The rows are grouped in 3 different ways at once. Each group adds its own fixed numbers to the row, and there is some noise. The rows also spread widely along 13 directions, which tell nothing about the answers.
Some rows, each with its group in each grouping after it:
[  2.1  30.7   0.5   1.0 -24.8  14.1   0.4  -8.2   7.8  10.1   2.7  -8.1
  16.1  21.0  10.1  11.8  -9.0   9.1   8.4 -12.6  -7.1  19.6 -19.3 -17.9
 -21.5   4.3  18.1]  (2) K418 K604
[ 13.2  28.2 -10.5   2.2   3.3   1.9   6.4  -2.5  21.8  11.7   9.2 -29.9
  34.9  -5.1  -3.6   4.9 -13.7  -1.6 -37.1   3.2  -3.9  13.1  13.4  -0.5
  -1.6   4.8  12.5]  (0) K794 K431
[-17.4   3.9  -4.5  12.0  20.9   1.0  -0.1   2.9  -1.8   6.2 -12.4  -4.7
  14.3 -14.4 -20.6   7.7  -1.7 -12.8 -15.7  15.6  -6.9  -8.3   7.6  14.3
   5.7   2.8   9.4]  (1) K346 K421
[-11.1  -7.1  -4.7   8.9  14.7  -7.6  -6.7  -5.3   0.0  -1.0 -16.0   1.6
   9.8  -6.5   7.3  -4.8  -6.7   0.5   5.1   8.2  -1.4   9.5  -3.2  -0.7
   6.7  13.8   0.6]  (4) K346 K407
[ 10.5  21.8 -16.2  17.2 -17.7  10.7 -19.6   2.9  -7.0  -0.9 -13.5  -0.3
   6.6  19.9  -6.5   2.9  13.5  19.0  11.9   2.5  23.3 -15.7   8.1  32.1
  -2.8 -31.5  20.9]  (3) K301 K407
[ 18.2  16.0 -18.0  -8.1   2.5  -2.7   5.7 -15.3   1.5  -0.6  -6.5 -27.3
  15.9 -11.3  -6.9 -14.0   4.0 -10.1 -13.9  -1.8  12.3  -9.7   0.5  10.1
  -0.3  11.5  -9.7]  (1) K65 K431
[ 18.4   6.9 -14.5  25.4  26.0  14.5   9.0 -11.7 -21.2  10.5 -12.7  -3.3
  -1.6 -18.1 -22.2   5.2   0.9   3.7  15.9 -26.5  -1.4  -2.9  -0.3  -3.2
  10.3  14.5  16.4]  (2) K418 K421
[ -1.5   3.8 -13.9   3.6  -1.7  -8.5  -6.1   1.6  -1.6   9.7 -11.0 -12.7
  10.9  -3.8  -2.6   5.6  11.5  -4.4  -9.0   7.7   2.7   7.3   8.9  -7.3
  -5.9   3.7  -6.5]  (4) K65 K604
[ 27.3  29.2 -27.9  -9.8 -18.7  15.0   6.6  -4.5  15.2  10.2   5.7 -20.3
  30.4   4.7 -26.7   4.9  13.0  -7.7 -15.1  -1.3  14.2 -13.6  -5.7  10.6
  -7.9  -9.3   5.3]  (0) K86 K668
[ 16.2  -0.5 -18.0  -9.1  20.2   0.7  10.5 -16.7   7.2   4.9  -5.0  -6.3
   6.4 -21.7 -12.9  -5.8   6.2  -7.7  -4.5  -4.2   4.2   1.6  -7.0  -6.7
  -2.3  13.3  -7.6]  (3) K794 K668
[ 20.2  12.7  -7.5   7.8   3.0  16.7 -12.0 -44.1 -17.4   7.1   8.0 -19.4
  -0.1 -17.4  16.3   4.4   6.6  13.0 -17.1  -4.8  -8.2  -4.6  -0.4  -2.3
 -13.2  16.1  -0.1]  (2) K86 K604
[  6.8 -36.5 -11.8 -31.5  -3.2 -27.5  -3.0   1.1  15.6   1.2  -5.2   2.4
   8.0  12.1  20.6  -8.5  -2.2 -19.3   1.3   9.2  14.8  23.2   4.3  -1.5
 -17.3  -5.5 -23.2]  (3) K301 K604
[ 20.0  28.9 -32.6  19.9  24.8  11.8 -17.1 -12.4 -26.1  34.3 -29.2 -43.1
   5.1 -11.3 -34.5  -1.8   0.8  -0.8   4.9 -18.3  17.0  -0.1   8.8   5.8
  -6.1  -3.9  11.8]  (2) K794 K431
[-24.5   1.4   1.4  -5.2  -8.3  13.4  23.9   0.6   8.1  -6.7  12.0   3.8
  19.2  -1.2 -20.0   7.5  -3.3 -24.2   4.8  11.1 -22.0   8.0 -30.2  -7.3
 -12.7  20.1   7.1]  (1) K301 K604
[  2.2   8.1 -11.1   4.3  -6.5 -25.1 -21.8  12.2  -7.0  18.0 -28.5  -3.0
  25.3  10.3  13.1   2.8  12.4  -4.8   2.6  17.3  18.2  22.4  14.8 -13.4
  -9.7 -18.5  -8.4]  (2) K346 K668
[ -5.0 -13.2  -9.3  -6.8   8.5  43.8  10.6 -18.2   8.9  -2.4  26.9 -19.7
  19.5  39.3 -16.3  -4.9 -24.2 -17.5   4.7  19.2 -20.3  -7.0  23.8  38.2
 -17.9 -25.0  21.9]  (1) K418 K604
[-11.0 -12.0  -9.8  -7.5 -23.2  -7.3  -8.1   9.2  -1.2  -2.8 -11.5  18.4
  20.8  30.4  10.8 -15.9  20.5  -0.9  20.7  27.7  13.6  14.9   9.4   5.4
  -7.2 -29.0 -10.5]  (3) K86 K431
[  4.2 -10.8  -6.0  -2.8 -11.4  -3.8   9.7 -10.6   0.6   2.1   8.5  15.9
  28.0   0.6  11.4  -0.7   2.2 -13.2  15.8  11.4   3.7  19.3 -16.0  -5.8
  -5.4   6.2  -5.8]  (3) K418 K421
[ 26.6  -3.9  10.3  21.8 -29.1 -12.0  10.2  -1.5  -1.3  -9.5  34.7  18.4
  23.9   0.6  40.1  10.7  -5.5   9.1  -2.3  -4.8 -17.5  28.2   8.7   2.8
   0.4   3.0  11.9]  (3) K86 K421
[  5.2   6.4 -17.5  11.2  21.2  -8.1 -14.9 -12.9  -6.8  18.4 -24.1   6.4
   8.0 -29.9  -6.0  13.3  19.7   9.4  -4.1   2.7  21.4  -6.9  -0.8  -4.7
   5.2   3.0   0.5]  (3) K418 K421
[ -0.6 -22.0 -11.7   6.2  41.4  -8.1  -5.9  -7.5   3.7  16.4  -9.4   4.3
  -0.6 -12.5 -15.2  18.3  11.7   4.9  -8.0   3.5   4.4  13.8   9.1 -20.3
  -9.5   3.2   3.1]  (3) K346 K407
[ 15.9  -2.6 -15.4   2.6  22.2  10.6  10.7  -5.9  -5.2 -16.1 -11.7  12.3
   3.3 -14.6  -3.2 -20.3  -8.1  -3.9   5.4   4.2   5.5 -34.3  13.4  42.3
  25.4  -4.7   1.3]  (2) K346 K668
[-22.8  -1.8 -11.5   1.1   3.8 -15.6  -0.3  17.3   2.7   9.1 -26.8   8.5
  39.9   9.3 -12.3  -1.1  10.5 -20.0  13.5  34.1  18.8  15.2   7.7  -8.8
   7.1 -14.6  -2.7]  (1) K346 K431
[ -3.6   1.7  -7.1  14.2 -23.0   4.8   9.4  -3.5 -19.9  -3.9  13.0  14.7
  23.9  -3.0  -9.0   6.2  33.4  -6.7   4.5  20.5  -7.7  15.2 -16.7  -6.8
 -11.3   2.8  -4.8]  (3) K301 K431
[-11.9  -5.6   8.9  12.5  -5.1  10.3  -4.0 -12.1 -23.0 -10.1 -10.5   2.8
  -9.6  17.1   9.3  -8.8  25.8  13.1   8.8   4.5 -22.6  15.1   3.8 -21.6
 -16.5   1.8  -2.8]  (2) K301 K421
[  4.2  10.2  -7.0  12.3  -8.3   9.6  14.2   8.8 -11.5 -18.8   1.7   4.6
  -9.8  -4.3 -21.8  -2.8  40.0   5.1 -22.6   1.8 -22.4 -18.0  15.9  13.1
  -3.9  -0.7  -6.3]  (3) K65 K668
[ -3.3  11.2 -15.2  11.0  -9.8 -11.0 -13.3  33.7   4.7   9.5 -16.1   7.1
  -1.0   0.8  -3.1   9.8 -18.4  -1.6  -1.9  -7.3   9.4 -10.9   0.4  43.5
   5.1 -14.5  18.8]  (4) K346 K604
[-12.4 -10.9   0.5  12.0  -8.3  25.0 -15.4 -17.1 -22.1  -1.4   6.8   8.0
 -10.2  17.6   5.2   4.3  11.7  12.0  29.2   1.9 -14.3   4.3  -9.1   0.7
 -24.0 -11.4  13.9]  (1) K86 K604
[  9.0   0.4  -5.0   4.7  -1.1  -1.3  -6.1   6.5   2.3  -9.7  -4.8 -26.4
  -9.2  18.9  -3.6 -10.4   7.1  -2.9 -27.4 -11.1 -11.3  -1.7  27.9  24.7
 -18.7  -8.0  -1.1]  (1) K794 K407
[ -4.3   2.4  -3.4  -4.6 -20.9 -19.5   4.2   3.7  -6.2  11.2  -8.8 -24.1
  28.5   5.4   4.0 -13.2  -0.9 -36.0 -14.1   6.0 -13.4  33.7  -2.3  -8.7
 -14.3  20.6 -21.2]  (2) K86 K421
[-16.7   6.6   9.6  -3.3  -9.3  12.7  -7.0   1.6  18.5 -14.1   5.8  -4.8
   8.6  33.7  16.2  -6.0 -22.7   5.9  15.4  12.0 -15.9   6.3   2.4  14.4
 -14.6 -19.5  24.5]  (1) K301 K668
[  8.9  12.4 -17.2  -5.1  -1.3   6.3  -2.3  -5.2   2.8  -4.4 -15.4  -5.6
   2.1   3.0 -16.9 -10.3  14.9   2.5   6.5  -0.8   9.8 -12.6  -4.2  10.4
  -0.7  -9.3  -0.8]  (3) K301 K668
[ -9.7 -22.8  10.7  -6.4   2.7 -15.6  12.8  24.8   1.5 -13.0  -8.7  17.6
 -19.2   5.4   7.6 -15.3  -4.9 -10.1  -7.2 -15.5 -26.1  13.0  -2.8   2.7
  -5.9  14.3 -10.0]  (2) K346 K421
[-16.9   0.5   0.7  17.1 -19.8  -3.2  -0.1   5.8 -16.8  -2.5  -4.7   7.7
  37.1  14.4   3.3  -0.4  23.7 -13.7  12.3  37.2   2.2  13.7  18.2  -4.4
  -3.0 -16.2  -3.3]  (1) K65 K421
[-20.2  -3.2  -8.4  -1.4   1.4   2.8   5.1   9.8 -16.5 -10.3 -20.7  17.1
  11.2   0.4  -6.8 -27.8   5.3 -17.5   7.0  24.2   1.9 -15.1  -0.7  33.0
  11.8  -5.4 -11.2]  (2) K346 K431

New rows. What belongs after each?
[  8.4  11.9   0.5 -18.6   8.8 -13.6   3.7 -11.9  27.4  -4.0 -14.0 -10.8
   9.6 -10.6  16.6 -10.0 -24.3  -1.6 -15.6  -9.0   9.1  -6.5 -10.2   7.5
   7.8  16.6   1.6]  (1) K346 K421
[ 17.4  14.4 -15.5   9.6   4.2  -5.2 -13.6  -7.7  -0.1   5.3  -1.1 -17.1
  15.1 -15.0   5.7   7.2  -4.4  -2.0 -20.1   0.6   5.7 -13.1   9.4  29.9
  -5.1  -3.1   6.5]  (1) K418 K668
[ 27.2  15.6 -17.0  30.1   5.5   5.6   6.0  -7.3 -23.5   4.0   6.2   7.4
   7.3 -33.5 -21.3  22.5  41.8  18.0 -24.9  -9.8  -0.6  -7.2   0.7 -11.7
   4.2   9.0   4.1]  (0) K346 K431
[ 46.2  10.6 -18.5   1.7  -4.2   4.2  16.6 -13.4  12.6  16.5   7.4  -9.2
  36.8  12.9  -1.0   7.1  -9.1  -5.1  13.4 -12.1  17.9  10.6   9.0  -6.7
   4.8  -5.9  15.7]  (2) K86 K421
[-13.9 -23.3   0.4  -5.6  17.8 -11.1   3.4 -13.1  -3.1 -10.2   7.4  31.8
   4.3 -48.3  17.6   0.8  21.1   3.6 -24.3  20.4  -8.4  -5.1 -21.8 -10.9
   4.3  32.5 -18.6]  (0) K86 K431
[  8.2  -0.1 -16.2   6.9  16.9  16.4   7.3  -2.6  -0.1   8.6  10.4  -8.1
  -2.1 -12.2 -33.9  13.3 -10.6 -14.9  -0.1 -24.3  -7.5  -8.5 -27.8  18.4
 -17.8  18.4  18.2]  (1) K418 K407
[-11.4  10.8  -3.8   8.0  16.0   2.9 -12.0   3.5   7.2  12.4 -17.7   5.8
  -1.4  -4.0   8.0   6.5 -29.4  12.3  16.0  -7.7   4.4  -1.9  -2.9   9.6
   5.6  -0.8  27.0]  (2) K86 K604
[ 18.5  -0.2  -5.3  -5.0  -0.5  -1.0  -4.0 -11.6   3.4  11.5   4.3   3.4
  13.1   6.4  17.4   4.7  13.0  10.7  -4.5   6.7   8.2  13.6  -1.4 -19.8
 -19.9  -6.4  -0.5]  (2) K794 K431
[-11.5 -10.3 -13.4  -0.8  25.3  -6.2  -9.9   7.0  -3.4   4.3 -20.2   1.6
  10.4 -11.1  -5.1  -9.0 -14.1 -18.0   6.5  21.3   6.4 -10.7   8.0  29.0
   6.3  -8.3   1.3]  (2) K301 K668
[-23.0   8.0  -2.9 -23.4   6.3  -9.1   7.0  22.4  30.9   6.6 -29.5  24.9
  16.0   8.4  -2.2  -6.0   3.1  -0.7  13.5  15.8  17.7   3.6 -21.6 -20.1
   0.9  -3.5   2.6]  (2) K794 K431
[ 33.1  14.8 -17.6  29.1  37.4   0.6  -5.2 -11.1 -10.7  17.7  -2.5 -15.2
   4.4 -30.4  -7.4  19.3 -10.7  11.3  -4.3 -18.0   4.2  -4.1  20.7   0.6
   6.8   4.1  22.2]  (2) K65 K668
[ 31.0  21.2 -10.8  18.8  20.9   4.2   0.2  -5.4  -0.7  17.7   7.6 -20.1
   2.4 -19.6  -4.5  13.4 -12.6  12.0 -25.3 -23.1  -6.1   1.7  10.0   8.6
  -6.5   7.1  23.0]  (2) K794 K431
[  9.4  -0.8 -11.4  19.8  -8.0  23.2  -2.6 -16.8 -15.5   7.9  16.6   0.7
  25.0  15.0 -11.6  10.6   5.7  -0.2  17.6   9.7  -3.6   9.4  -8.1   3.7
 -12.4  -5.4  17.4]  (4) K346 K407
[-11.0 -15.7  -2.8  13.1  21.7  -8.0   2.1  18.4  -5.4  10.8   1.6   0.8
   9.1 -10.9  -9.6   6.5 -11.8 -22.7 -20.8  16.2 -13.2  -0.3  23.5  23.5
  -3.2  -0.8   5.8]  (2) K65 K421
[  2.4   1.5 -14.9 -11.7  -1.5   4.7 -23.3 -23.6  -9.6  13.5 -15.1   4.4
 -11.5 -16.3  -3.4  -1.8  15.7   6.5   2.5  -0.8  17.9 -18.1 -29.6  14.2
 -14.4   2.5  -4.8]  (3) K86 K421
[-14.5   2.1  -7.0   4.0   0.8 -11.5 -10.0  10.6  -2.9  -7.2 -27.6   7.6
  -2.7  -2.5   3.9  -9.1  20.3   9.2   0.5   5.2   5.8  -8.2   5.6   5.7
   6.3  -4.2  -4.9]  (1) K86 K431
[ -5.1 -10.9  -1.3 -21.4  23.5 -11.2  -2.8   4.9  43.4   2.3  -9.8   8.8
  -3.2   6.4  29.4  -2.4 -55.3  10.0  12.0 -12.5   9.0   8.2   1.1  15.4
   4.2  -1.4  20.2]  (3) K418 K604
[  2.2   9.5  -5.8  12.1   2.8   3.3 -17.0  -6.8  -6.6  -4.0  -0.5  -8.8
  11.9  -6.8  18.3  -7.9 -14.6   8.0   3.4   9.7   3.6  -0.9  14.3  22.6
   4.2  -8.3   8.2]  (0) K65 K668
[  7.6  -6.9  -8.1  18.4 -14.8 -10.1  -2.3  25.6 -16.6  -9.5  -2.8  25.0
 -15.7  -3.6  -1.7   8.1  33.5   8.7  -4.7 -11.8 -10.3  -1.5   5.5  15.6
 -11.2  -9.8  -3.6]  (3) K418 K668
[ -3.3   2.4 -20.3 -20.1   5.6  -9.5  12.0  16.8  19.4   0.7 -24.4  23.7
  10.1 -17.5 -20.0  -8.2  12.0 -15.5   8.6   6.5  22.2 -15.1 -22.6   7.8
   9.3   1.9 -11.1]  (3) K794 K668
[  3.3 -30.8 -21.4  -0.2  23.2 -16.6   3.5   8.4 -10.4   8.9 -16.7  25.2
   7.3 -32.1  -9.8  -9.1  -0.9 -27.6  15.5   8.2  21.4  -5.0  -7.2  26.3
  13.4   3.0 -12.7]  (3) K794 K421
[-17.0   0.8   5.2   8.3  -2.2 -12.3  -8.6  26.8   5.1 -16.7 -13.7  23.2
  -8.1  -5.9  25.7 -10.2 -23.6  11.4  18.6 -14.7  -8.4   9.9 -12.7  12.4
   9.7   5.8  11.2]  (0) K418 K668
[ 30.0  -5.6  10.0  38.7  -4.4 -12.3  -5.2   1.4 -25.6 -14.5  12.1  19.3
  -0.4 -16.1  47.5  -4.0 -14.8  15.3  -2.8 -15.6 -12.2   3.8  25.6  33.8
  12.6   0.2  12.6]  (2) K794 K421
[ -4.6  22.0  -2.3  19.4  -2.4   8.9  12.2  -2.9  -3.7  -0.3  -7.0  -2.6
  29.6   6.3 -13.6   3.2   8.2  -3.6  -1.7   8.9  -7.4   9.1   2.9 -11.1
   3.9   7.3  10.5]  (2) K346 K407
[ 13.6  13.0  -3.8  23.7  -3.1  16.1  -9.4 -12.3 -22.3   1.0  15.3 -14.2
   0.9  -2.8  -0.8   8.2  12.2  20.0 -24.6  -5.8 -18.0   3.4  13.3   7.8
 -13.5  -2.7  10.5]  (0) K346 K431
[ 40.0  15.2  -8.6  24.5   1.6  -8.7 -22.3 -16.7 -11.7  19.2   5.9   6.1
   2.3 -15.8  24.7  32.2   8.1  33.9   3.1 -20.6  24.9   5.3  -7.6 -18.9
 -17.2   0.5  19.4]  (2) K65 K407
[  0.5  11.7  -3.6   6.1 -22.2  -5.5   0.3  -5.7 -15.8   0.1  -3.4 -15.1
  18.4  -4.3  -1.8  -6.0  16.0 -18.9  -4.3   4.8  -1.1   8.5  -8.5  -1.3
 -13.3  12.3 -13.0]  (1) K65 K421
[ 10.7  -5.0 -22.9   4.6 -16.8  -5.2  -9.3  -7.8 -26.3   4.4  -7.4 -10.4
  10.1  -2.5 -13.1  -7.0  49.8 -14.3 -14.2  15.0   0.7   1.6  11.1   7.0
 -18.1  -8.9 -28.2]  (3) K86 K668
[ 21.7  35.6  -1.3  11.9   6.8 -13.2  -3.8 -24.6   9.6   7.6 -22.7  -6.7
  22.8 -17.7  30.4   6.9  -6.1  25.0   1.2 -13.6  16.9  13.3  -2.3 -33.0
  17.2  19.7  10.4]  (2) K418 K421
[ 27.5  24.9 -13.2  -3.3 -25.1  -2.2  22.8   8.6   3.1 -17.2  -8.5  -1.9
  -6.2  -5.2 -17.9  -1.7  28.1  -0.9 -20.7 -30.8   0.8 -20.8  -9.4   9.1
   1.8  15.3  -9.2]  (1) K346 K604
[  3.2   6.1  -1.3  14.9  20.4 -16.0   4.4   2.2  -8.2 -11.6 -28.8  -7.2
  -2.6 -15.5  15.2 -22.4   3.4   8.4  -9.8 -10.5  -8.7  10.5  24.7  -6.7
  18.0  17.3  -9.5]  (2) K794 K431
[ 23.6  20.1  -1.1  11.1 -25.7  -4.9   4.7  10.2   6.6  -0.9   2.9   4.1
  15.6  16.4   7.2  13.4  17.1  19.8 -14.6 -13.0   0.7  12.6  11.1 -15.3
  -4.2 -11.2  11.0]  (0) K346 K421
[ 32.1   6.7  -7.8   4.6 -32.0  -5.6  15.9  -1.4 -17.5  -5.7   6.9 -11.1
   2.0   4.8  -6.2  -2.1  28.5  -9.6   4.3 -31.6  -4.6  14.6 -15.1 -15.8
 -20.6  16.3 -12.4]  (1) K65 K421
[ -0.7  -3.9   6.4  12.1 -13.9  -0.5   3.7  -1.3  -2.9  -7.9  -1.3  11.7
  24.4  21.6  22.5  -7.1   9.6   3.6   3.9  19.2  -7.6  10.3  26.1   0.0
   4.6 -13.0   3.8]  (2) K86 K421
[ 15.0   8.0 -13.2  18.2 -19.6  -7.3  -1.8  16.2 -28.3   0.5 -12.6  -4.0
  -7.8  -1.9 -21.5   3.9  38.0  -6.1  -3.8 -18.6   2.7  -5.3   2.2   6.7
 -13.3  -1.8  -8.0]  (1) K65 K421
[-24.7  -1.4  -2.8  13.5  12.0 -21.5 -26.0  16.5  -9.4   5.7 -31.5  21.0
 -23.9 -27.8  -0.6  23.7  31.7  19.4 -17.7  -1.9   2.0 -13.3  -5.9 -10.0
  -8.1   5.3  -1.6]  (1) K86 K604
[-16.9  14.9   0.2  26.3   8.9 -14.8   4.3  15.4  -7.7  -2.7 -15.9   7.0
  -3.8 -34.4  -2.4   7.7   7.0   9.7 -11.0 -19.2 -23.8  15.1 -20.7 -20.6
   9.7  41.8   3.3]  (4) K418 K431
[  4.8   4.0 -14.0   6.1   1.4 -15.2  -6.7   1.4  -3.7  10.4 -12.3  -0.6
  12.4 -16.1   4.2   5.6  -4.7  -5.7  -4.1  -2.0   7.7   4.5  -6.9   5.2
   5.2  11.7  -1.9]  (4) K346 K604
[-11.9  -2.3 -17.3  12.1  12.5   4.1   9.2   4.8 -30.5 -12.0 -44.4   4.5
 -18.5 -12.9 -35.9 -31.5  28.7  -9.5  15.7 -11.1  -0.3 -13.5   4.0  15.9
  19.6   8.3 -18.1]  (3) K346 K421
[ -4.9  -5.8 -13.4   9.8 -15.7  12.4   5.8  -8.2 -28.5   9.8   5.4   4.1
  12.9   2.2 -18.2   1.2  13.6 -20.1  23.9   3.4  -7.1  21.7 -22.0  -5.5
 -17.3   5.3  -6.5]  (3) K346 K604
[-14.3 -13.5  -8.8  -7.4 -14.0  -5.5  -3.0  12.5  -5.3  -1.1  -9.1  -1.7
  19.5  15.8  -8.8 -14.0  -6.3 -35.3  16.0  16.7   4.9   4.7  -7.4  30.2
  -9.5  -9.0  -5.3]  (1) K301 K421
[ 12.2 -10.0 -16.8   8.0   9.2  -0.8 -18.7  -9.2  -5.2   7.5 -12.0   2.0
   5.3  11.8  -0.1   7.4  27.2  14.3  -2.3  10.9  18.4  -0.1  25.3   4.4
 -11.9 -24.1   0.0]  (3) K418 K407
[  9.5   0.3  -5.2   4.6  12.2  -8.1  20.3   7.5  14.2  -0.1  -9.7 -10.8
  14.2  13.3 -12.4   7.2  14.8  -3.3 -15.7 -10.3 -10.8  23.2  20.3 -33.9
  -7.0  12.6  -1.7]  (2) K418 K407
[ 11.8  -1.6  -4.9  -3.3   7.1   2.7   4.7  -0.2  17.2 -16.0   1.4  21.5
   4.0  -8.2  14.2  -5.8 -30.4  10.4  25.4 -15.9  17.1  -8.1 -24.0  19.2
  15.1   8.3  20.3]  (0) K301 K407
[  5.4  13.1   0.7  -5.5  -7.4  -0.4   6.9   9.6  36.4   8.7   2.4  -6.0
  26.0  32.4   0.4  14.0  -8.6   9.1 -18.1   6.4  -6.3  13.3  17.2  -6.7
  -4.9 -16.8  20.8]  (4) K346 K421
[ -3.6   1.6  -8.5  14.3  -9.4  -8.5 -23.3  -2.7 -18.4   8.4 -17.5  12.7
  25.7   3.7  11.2   6.3  20.0   2.3   8.7  29.8  24.8  -5.5  11.9  13.6
   0.5 -28.3   2.1]  (1) K346 K421
[ 12.5  -7.5 -14.4  -2.5   5.1  17.8  28.6  11.0   0.0  -1.5  -1.7   9.9
  13.3   8.4 -26.5 -17.1 -11.0 -27.4  21.4  -6.0   0.8  -8.6  -2.8  28.4
   7.8  -3.3   7.7]  (2) K794 K421
[ 19.9   3.3 -16.2 -17.6  10.9  13.7  11.4 -11.1  19.4  -9.3  -0.6  -8.1
   9.7   9.4 -16.2 -11.5  -2.9  -7.5  -5.7   2.1   7.3 -28.8   7.5  29.2
   2.3 -13.1   3.3]  (1) K346 K668
